There are 9 hidden switches. A switch that is on adds its own fixed numbers to the row, and there is some noise. The rows also spread widely along 12 directions, which tell nothing about the answers.
Known rows, each followed by its switches (1 for on, 0 for off):
[ -3  58  24   3 -23  60 -30   4 -22  53 -27 -15 -16  31  25   5 -18 -17
  28  17  -7  -6 -21   8 -56] : 1 1 0 0 0 1 1 1 0
[-12  29  29  55  16  35 -49  -6  28  25 -27 -13  40 -11   5 -54   4 -20
  34  12 -19  29   0 -14  -8] : 1 1 0 0 1 1 0 0 1
[-27  20  14   5 -41  38  18 -41 -45  -3  31 -33   2  -7   9  28  26  35
  -4  -9  36  12  -1  17 -40] : 0 1 0 1 1 1 0 1 1
[ 12  13  19  19 -24  42 -22 -25  19  21 -22 -41 -13   2  39 -18   1  30
   7 -21  -4   5   5  42  15] : 0 0 0 1 0 1 0 1 0
[ -5 -27  18 -15 -10  31 -49  32   2  -1  -5  21  33  -5  -8   2  23 -38
  25  10   4  27   5  12  14] : 1 1 0 1 0 1 0 1 0
[-16 -26 -31  -2  -8  18 -36 -31 -36  28  30   6 -36  40  47   7  10  -1
  -5  15   3  21 -38  20  -3] : 1 0 0 0 0 1 0 1 0
[ 15  -1  25 -21   9  23 -37  32  -5  10 -21  10  34   5   4  -6  -2 -24
  18  -6  16  16   8   4  12] : 1 0 1 0 1 0 0 0 0
[ 36  13  29   3 -14  42 -10  37   2  -6 -19  -5 -13  12  25  16 -11 -10
   5 -11  -4   1  -3  29  -2] : 0 0 0 0 0 0 0 0 1
[ 10 -35   6 -16  -9  23   6 -27 -10  45 -29 -16 -17   3   8 -15   5  30
  42 -28  21 -25  26  56  -4] : 0 1 1 0 0 0 0 0 0
[-36   5 -11 -19 -11  -2 -18 -46 -23  16  -3  16  21  -1  29 -31 -20  23
  19  52  30  10 -22 -13 -72] : 1 0 1 1 0 1 1 1 0
[  5 -10  25  -6   6  54 -30  17 -38  40 -15  16  18  -1 -12  33   8 -21
  31 -25  23  10  31   5   2] : 1 1 0 1 1 0 0 1 1
[ 39  13  11  -6  -2   2  -7   8  26 -27  -8 -18 -14  -8  33  -2  11  22
 -44  -7  24   4  35  15  10] : 1 1 0 1 1 1 0 0 0
[-23  14   7   3   5  18 -37 -24   5  15   6  -3  -2   6   1 -43  30 -11
  -4  15 -10   8  19  11 -16] : 1 0 0 1 0 1 0 1 0
[-33  21 -20   7 -22  79 -25   2 -26  56  16  -1  37   8  22  49  -1 -10
  37   3   8  38  11   3 -41] : 1 1 1 0 1 1 0 1 1
[-42  26  23  16 -25  56 -21 -18 -14  36 -23 -12   8  14  10 -25  -9  -3
  44  25 -14  -1 -16  31 -68] : 1 0 0 1 0 1 0 0 1
[-21 -63   4   3  -3  -2  25 -50 -16 -22 -23  14  -8 -19  -7 -39   2  33
  17   9  33 -21  31  40 -39] : 1 0 1 1 1 1 0 0 1
[ -5  20  26 -23  -4  -6   0 -16  17  31  35 -53  -9 -32  11 -15   5  11
  39  -9  59 -26 -44   4  20] : 1 1 0 1 1 1 0 1 1
[-11  50  34   6 -45  78  -9  19  18  28   8 -43  24 -18   8  32   2   8
  46 -14   6  13   8  28  -1] : 1 1 0 1 0 1 1 1 1
[  3 -38  45  -1  -4 -34  12 -45 -17 -13 -25 -15 -30 -12 -12 -52  -1  30
  23 -11  39 -32 -29  26   0] : 1 1 1 1 0 0 0 0 0
[  6  16  38 -20  -9  15  28 -18 -25  -4 -16 -15 -16 -12  -7  -1  -3  22
   6 -12  40 -32  26  23 -42] : 1 1 1 1 1 0 0 1 1
[-31 -23  -5  28 -13  23  10 -11  27   7   7 -10 -15 -14  15  -7 -11  -7
  22  19  -2  -3 -21  29 -27] : 1 1 1 1 1 1 0 1 1
[ 14   0  12 -28 -31  48  31 -24  -1  23 -42 -27 -21  -7  25  12 -17  58
  38 -14  33 -41  52  72 -43] : 1 1 1 1 0 1 0 1 1
[ 25  12   7  14   9  29  -8  46  28  11  19  -9 -33   3  24  21 -16 -34
   1  -2  -6  -2 -13  12  11] : 1 0 0 0 0 0 0 0 1
[ 29   2  10  17   7  18  -5 -14 -16  17 -36   8 -40   6   6   3 -16   6
  -9  -6  17 -28  37   3 -44] : 1 1 1 1 0 1 0 0 0
[ 17   0  11  13   3  21 -11   2  -8  -1 -16   6 -28  24  23 -10  -3   4
  -9  -1  -4   2   6  26 -14] : 1 1 1 0 0 0 0 0 1
[-50  26  29 -16 -13   6   0 -60 -48  -1  31 -23 -17  15 -13 -47  41  16
 -10   4  17 -10  -6  31 -36] : 1 0 1 1 1 0 0 1 1
[-19 -49  17  14 -31  17 -11 -20 -15 -18  25  -7  -2  -3  -2  -6  37  14
  19 -17  15  23 -19  44  39] : 1 1 1 1 0 1 0 0 1

New rows. What belongs after each?
[-11  -2  25  10 -13  47  -9   7   9  20  -8 -15  18  -5 -14  -9  16 -16
  44 -11   8  -4  19  34  -1] : 1 1 1 0 1 1 0 0 1
[  5  -6   1  16 -14  53 -11   0  10   8  -8  -7 -16  14  40   2  -3   2
  14   4 -15  12   3  43  -5] : 1 0 0 0 0 1 0 1 1
[ -1  14   9   8 -10  40 -24  19  12  28  -1  -9  -3   0  20  11  -7 -14
  23   9   1   4  -7  14 -18] : 1 1 0 1 0 1 0 0 1
[ 10  -6  41  23  19 -13 -31 -27  -2   7 -10 -14  -5  -5  -6 -66  11  -7
  28  -9  26  -9 -34  -4  25] : 1 1 1 0 1 1 0 0 1
[ 14 -29  21  25  -5  14   6 -16  -7  16 -26 -16 -15 -20  -9   0 -12   6
  24 -26  32 -21   3  12  -7] : 0 1 1 1 1 1 0 0 0
[  0   0 -11 -11  21 -19  -1 -15  22  11  11   6  -5 -34   8 -13   0   1
   3  29  32 -14  17 -23 -42] : 1 1 0 1 0 1 0 1 0
[-11 -39   6 -15 -21  27  16 -12  -2  30 -29   0   9 -21  16   6 -27  19
  60   5  27 -12  -3  42 -39] : 0 1 1 1 0 0 0 1 1
[ -6 -45  11   3 -19  23  -6  -3  14  -5   3 -11   4  -5   2 -24  35  -6
  25  -5   3   5  -1  57  23] : 0 1 0 0 1 1 0 0 1
[  4  32  11 -25 -18  39 -23   7   1  26  14 -29  14   3  22  12  20  27
   5 -24  17  21  26  31  18] : 1 1 1 1 0 0 0 0 1
[-20  -1  18  29  -7  21 -42 -12  -3   6 -16   2   8  19  25 -36   3   2
   6  11 -21  36 -32  21  -2] : 1 1 1 1 0 0 0 0 1
[ 10  -5  22  -9  -4  30  -3   0   1   3 -15  -4  -8   3  21 -10  -1  12
  19  -3   6   0   8  38   0] : 1 0 0 0 0 0 0 1 1
[ -5  -5  23  14 -15   3 -17 -26  -5   8  17 -23  12 -21   2 -13   0   6
  29  -7  28   9 -40  -5   9] : 0 0 1 1 0 1 0 1 0
[ 24 -38  15 -11 -18  34 -28  26  30 -17 -21   7  30 -13  14  -3  28  -7
  19  -4  -1  27  29  40  32] : 0 1 0 0 0 1 0 1 0
[ 52 -39  13  30   6  28 -18  31  -9  20 -15   9 -69  11  41  47 -55 -29
  16 -15  15 -21 -61   6  26] : 1 0 0 1 0 1 0 1 1
[ 19  -1  21  -2   0   5  23 -31 -30   0  -5 -13 -34  -1   2  -6   6  40
   6 -23  37 -25  21  19 -19] : 1 1 1 0 0 0 0 0 1
[-15 -44 -15  18  -7  15 -14 -25 -58   5  19  19   9   6  28  28   0   7
  16   6  35  33 -36 -13 -16] : 1 1 0 0 1 1 0 0 1
[ 28  50  16   5   8  49 -18  10 -18  53   0 -27 -40  26  27  26 -11  -4
  -4 -30  13 -15   3   8  -1] : 1 1 1 0 1 0 0 1 1
[-19  22  18   6 -14  24 -24 -34 -12  17   2 -17  17  -9   8 -21  23  13
  23   7  14  14   0   6 -31] : 0 1 0 1 0 1 0 1 1
[-10 -12  13  13  -4  11  -1 -20 -25   8  -1 -13  -2   5  14  -8  -8  11
   8 -12  22   6 -19   9  -8] : 1 0 1 0 1 0 0 0 0
[ 72  60  -2 -18  17   2 -26  -9  19  19 -20 -22 -27  10  55 -25  -7  39
 -29  -6  32 -16  30  -4 -16] : 0 1 1 0 0 1 0 0 1
[ 26  45   5 -42  21  -3 -32 -14 -16  47  27 -19  23 -18  -7  -5  30  18
  17 -23  67  -3  48 -40   7] : 1 1 1 0 0 1 0 0 0
[ 68  11  13 -30  32  29 -31  17  16  40 -39   3 -33   5  28 -15  -3   9
  -8 -28  17 -26  60  26  21] : 0 0 0 1 0 0 0 1 1
[-21  22  18  -2 -24  33  16 -43 -13  19  -3 -18  16 -21  -5 -26   3  31
  48   7  27 -13  14  18 -58] : 0 0 1 0 0 1 1 1 1
[ -3  -5  17  -1  19   4 -17  -8  26  50 -28  -3   1 -23   3 -38 -25  -8
  42   5  22 -16 -11   1  -1] : 1 1 1 1 1 0 1 1 0
[ 13   1   9  21  -1  15  -4  10  17 -13   3   3 -28   3   7 -16   6 -22
   2  14  -4  -8  -4  20 -18] : 1 1 1 0 0 1 0 0 1
[  7  -7  23  -5  14  13 -22   9  27   2 -27  13  34 -25  -9 -48  -2 -32
  41  21  13  -7  12   4 -21] : 0 0 1 0 1 1 0 1 1
[ -9  50  26  -9  -4  42 -44 -35 -37  62 -33 -11  23  23   3 -41   6  11
  50   5  15  -6   9   3 -54] : 1 1 1 0 0 1 0 0 1
[ 31   2  26 -27 -22  21  12  -9 -25 -12  -6   3 -70  23   7  -4  -2   3
 -15   0  26 -50  -2  49 -32] : 0 0 1 1 0 1 1 1 1
[ 31   9  -2  34  19   8 -36   2  19  22 -15   0  25 -36  28  12 -24  -1
   9  -1  21  32  -4 -52   1] : 0 1 0 1 0 1 0 1 0
[ -2  36  -4 -28 -20  17 -54   3 -13  41  29 -26  38  14  35   5  14  -3
  13   0  31  39 -36 -12  10] : 0 1 1 0 1 1 0 0 0
[-18 -40  14  19   1  20  -5 -33 -41  39  10  -7 -15  -6  -5  -2  -2   1
  42 -17  35 -11 -25  13   0] : 1 0 0 1 1 1 0 0 1
[ 22 -54 -13  18  12   2 -38  10  18  16 -13  17   8  -1  36 -12 -20 -21
  26  11  13  23 -44   2  26] : 0 1 1 0 1 1 0 0 1
[ 37   1  15  -2  15  26  -3  24  29  55  11 -30 -36 -14   6  13  -9 -14
  42 -45  24 -29   1  21  53] : 1 1 1 0 0 0 0 1 1
[ -3   8 -23 -26  13  -4 -24 -39 -23  37  11  11 -10   6  37 -29 -12  31
   4  23  43  -3   1  -9 -36] : 1 0 1 1 0 1 1 0 1
[ 20 -13  29  -3   1  14 -23 -19 -40 -10 -30   9  26  -7  -2  -6   5  35
   2 -33  34  21  39  -1  10] : 1 0 1 1 0 0 0 0 0
[ 14  13  28   3   2  22 -32   5   7  21   8 -16 -30   4  -8  -9  28 -27
   1 -12   6 -12   4  12  20] : 1 1 0 1 0 1 0 1 0
[ 11   9   4 -45  -1  38 -10  46  12  28  43   9  -6 -16 -18  33  25 -46
  34   8  25 -16  26  14  -1] : 1 1 0 0 0 1 1 1 1
[ 25 -36 -21 -38  17  12 -26 -18  -8  51 -75  28  15   8  58 -28 -44  34
  26  19  34  -7  27  29 -45] : 0 1 1 1 1 0 0 0 1
[-21  41  23  57 -41  53   9  -6  49  24  15 -67 -49  -1  30 -12  -2  11
  20  -7 -31  -6 -33  62   5] : 1 1 0 1 0 1 1 0 1
[ 35 -10  21 -27 -23  20   2   4   2 -39   1  -6 -17  -4  15  13  21  31
 -17 -18  32  -1  30  43  21] : 1 1 1 1 0 1 0 1 1
[ 19  -7  -2 -18  11   6 -15 -12  44   9 -16 -15   0 -11  35 -49   7  22
  -6  10  16 -12  32  41   0] : 0 0 0 1 1 1 0 0 1
[ 12  36  23   3   2  42  17 -21  14  67 -35 -26 -33 -18 -10 -11 -21   7
  51 -10  22 -67  42  28 -71] : 0 1 1 1 0 1 0 1 1
[-10 -19 -13 -20 -11   2  38 -19   9   4  16  -6 -47  -5   7   2   1   6
  10  18  20 -40  10  43 -53] : 1 1 1 0 0 1 0 1 0
[ 29 -53  11 -10   4   9 -25  -9 -31  27 -17  14 -53  30   5 -15  10 -36
   9 -13  19 -30 -25  37  16] : 0 1 1 0 1 1 0 1 0
[  4  13  19   4  -7  38 -28  -2   7  27 -11  -6   6  -1   1 -18   5  -8
  25  -6   2  -6  16  27 -14] : 0 0 1 1 0 1 0 0 1
[ 17 -15  45   5 -15  -2  29 -29  -9 -25 -26 -20 -28 -25 -10 -18  -2  38
  23  -9  43 -40  10  28 -26] : 1 1 0 1 0 1 0 0 1
[ 29 -32  48 -18  12  -1 -38  -6 -26  -2 -15   7   6 -11 -20 -31  23  -8
  25 -27  51 -10  -6   8  47] : 1 1 1 1 1 1 0 1 1
[ 16 -18  16 -26  19   6 -27  -3 -26  11  -6  19 -21  15   2 -18  13 -13
  -5  -9  27  -9   5  17  11] : 1 1 1 1 1 0 0 1 1
[-11   1   4  29   2  35 -26 -48 -21  53 -16 -14 -11   1  20 -22 -12  27
  34 -15  14   0   0   7 -11] : 1 0 1 1 0 1 0 1 1
[-16  -8  -8 -11 -18  -4   2 -18  -8   6  21  -5 -31   8  23   0   0   2
  -3  29  20 -12 -28  18 -47] : 1 1 0 1 0 1 0 0 0
[ -3 -16  11  14   5  34  -9   9   3  23  16   7  -6 -18  -8   3   0 -26
  47   0  15  -3   0   1   6] : 1 0 0 0 0 1 1 1 1
[ -3   3  15   8  -6  -9 -17   4  55 -14  15 -25  30 -45  16 -22  -3   6
  12   9  30  23 -26 -13  34] : 1 1 1 1 1 1 1 1 0
[ -7 -24  35  -3 -34   8  15 -29 -11 -57 -24 -10 -18   7  16 -36   9  32
 -22  15  12  -2   2  54 -21] : 1 0 0 1 1 1 1 0 0
[  0  20  22   2 -15  21 -26  -3   5  18 -16 -26   9   2  21 -11  -9   2
  11   2  19   5 -13  10  -9] : 1 1 1 1 1 1 0 0 0
[ -6   7   7   6 -14  40 -32   8  -8  34 -20   2  15  11  29   5 -12  -2
  24   9  -5  23 -11  17 -29] : 0 1 0 1 0 0 0 0 1
[ -3  31  -2  -5 -20  44 -15  31  -5  14  14  -2  23   4  19  38  -9 -27
  15  18  17  16 -11  -4 -48] : 0 1 1 0 1 1 0 0 1
[ -1  49  10 -27  18  16 -20  11  19  46  23 -12  12 -18 -11 -20  22 -19
   5  -1  21 -14  41  -1 -26] : 0 1 1 1 1 0 0 0 1
[ 24  11  29   6  -6  26 -14   1 -16  33  20 -25 -38   7  -1  11   9 -14
  32 -29  27 -23 -29  13  28] : 1 1 1 0 0 1 0 1 1
[ 13  21   6  16  -4   2  15 -51   5 -21 -13 -28 -16  -5  45 -34   5  68
 -10   7  19   2  21  15 -35] : 1 1 0 0 0 1 0 0 1
[-11  -2  28  19 -12  27   3 -14   6  -2  -8 -23  10  -9  10 -28   8   9
  21  -8   0   8  -1  36  -5] : 0 0 0 0 1 0 0 0 1
[ 30  -5  10 -26  21  -5  -8  14  72  21 -31   6  13 -52  10 -49 -33  -3
  51  26  33 -36  13   5 -13] : 0 0 1 1 0 1 1 1 1
[ -3   6  27  28   4  25 -26 -11 -15   4 -40  15  -3  14   9 -33  -5   2
   6   7 -13   7   5  13 -35] : 1 1 1 1 0 0 0 0 1
[ 28 -38   5 -24  -1  -6  19 -16  -7 -17  -9   1 -12 -19  -2  -1  10  13
   5  -9  50 -23  28  19  -9] : 0 1 1 0 1 1 0 1 0
[-21 -43  17  20 -18  18  -9   1 -11  -5   5  13   1  -4 -12  -3   2 -35
  37  13   8   7 -47  15   1] : 1 1 1 0 1 1 1 1 0
[ 12  46  37 -33 -15  23 -23  32  -7 -13  24 -13  20  -4  -6   9  22 -29
  10   4  36   5 -10  -4  -1] : 1 1 1 0 1 1 0 1 1
[  8 -33  12 -41   6  20 -36  15 -49  35   8  26  -5  14  -7  15   6 -19
  30 -18  36  -3  -1  16  15] : 1 0 1 1 0 0 0 0 1
[ -6  10  52   4 -13  18 -42 -18 -57  -9 -44  13  24  19   8 -28  -7  -2
  18  20  23  15 -37  -9 -48] : 1 1 0 1 1 1 0 0 1
[  5 -32   1  31 -20  26  33  18  42 -17  19 -19 -40 -21  19  24  -9 -22
   9   8  -3 -15 -26  42  -2] : 0 1 0 0 1 1 0 1 1
[ 15 -34 -14   4 -14  -2  21 -29 -16 -30  21   2 -15 -13  31   5  -5  44
  -1   4  39   9 -11  12  -8] : 0 0 1 0 0 1 1 0 1
[ 17  11  43   1  -9  26 -10  -3  19   5 -46 -16  -2  -6   3 -36  -8   2
  27   0  11 -18  11  26  -9] : 1 1 1 0 1 1 1 1 0
[ 41 -17  27  -2  -5  37  -3  28  -5  -6  -1 -11 -27   9  12  32   9  -2
  -1 -47  19   2  10  39  59] : 1 1 1 0 1 0 0 1 1
[ -5  20  14 -13  11  19 -29  12  11  20 -15  10  12   4   8 -36  -3 -22
   1  22   2  -2  11  13 -39] : 0 0 1 1 1 0 0 0 1
[-26  60  11  19 -26  32  -8 -50 -17  19  -7 -40  29  -2  33  -7   1  50
  18   3  18  26   5  -9 -53] : 1 1 1 0 0 1 0 1 0
[ -9  11  18  -3   1  12 -23 -29 -66   8  11  20  -5  17 -11 -10  32   1
 -12   6  18  10  12  -8 -49] : 0 1 0 1 0 0 0 0 1
[ 27 -36   8  12  -8   8 -24  11  18  12 -49   0 -11  13  44 -17 -41  -4
  34  11   4  -1 -46  27   4] : 1 1 1 0 0 1 0 0 0
[-10  -7 -15 -11  12 -19 -25 -61  14  35  -7 -14  39 -20  33 -66   5  62
  41  10  42  20  12  -7   3] : 1 1 1 0 0 1 1 0 0
[ -4  68  38   3 -30  66 -11  10  35  47 -11 -54 -13   1  10  -6   1  -1
  37 -14  -7 -24  10  50 -14] : 1 1 1 1 0 1 0 1 1
[ 22 -32 -24  -4  12  28 -27  43  44  49  25   3 -44   5  19  21  -3 -41
  16  -6  -1 -16  -2  39  41] : 1 1 1 1 0 1 0 0 1
[-11  22  12  53  -5   8 -35  -6  -4   4  34 -27 -15   9  15   1  12 -18
 -21 -12   0  31 -52 -21  26] : 1 1 1 1 1 1 0 0 0
[-21   3  29  24 -21  34  -7   1  -5  10  16 -12  -6 -14 -18   8   4 -26
  38   0   9  -3 -32  13 -14] : 1 1 1 1 0 1 0 1 1
[ 29  32  16 -12   7  32 -11  27  20  30  17  -7 -32   1   1  -3  10 -26
  10  -9   8 -17  13  17   3] : 0 1 1 0 0 0 1 1 1
[ 11 -46   0  14   3  63 -13   2  -6  22 -49  44 -38  19   4  -2 -20 -14
  20   5 -16 -21  46  51 -28] : 1 0 1 1 0 1 1 1 1
[-15 -44 -14   9 -22  41  -2 -16  24 -11 -26  20  27 -17  16 -18  10  35
  18  17  -5  25  58  51 -28] : 0 1 1 1 0 1 1 0 1
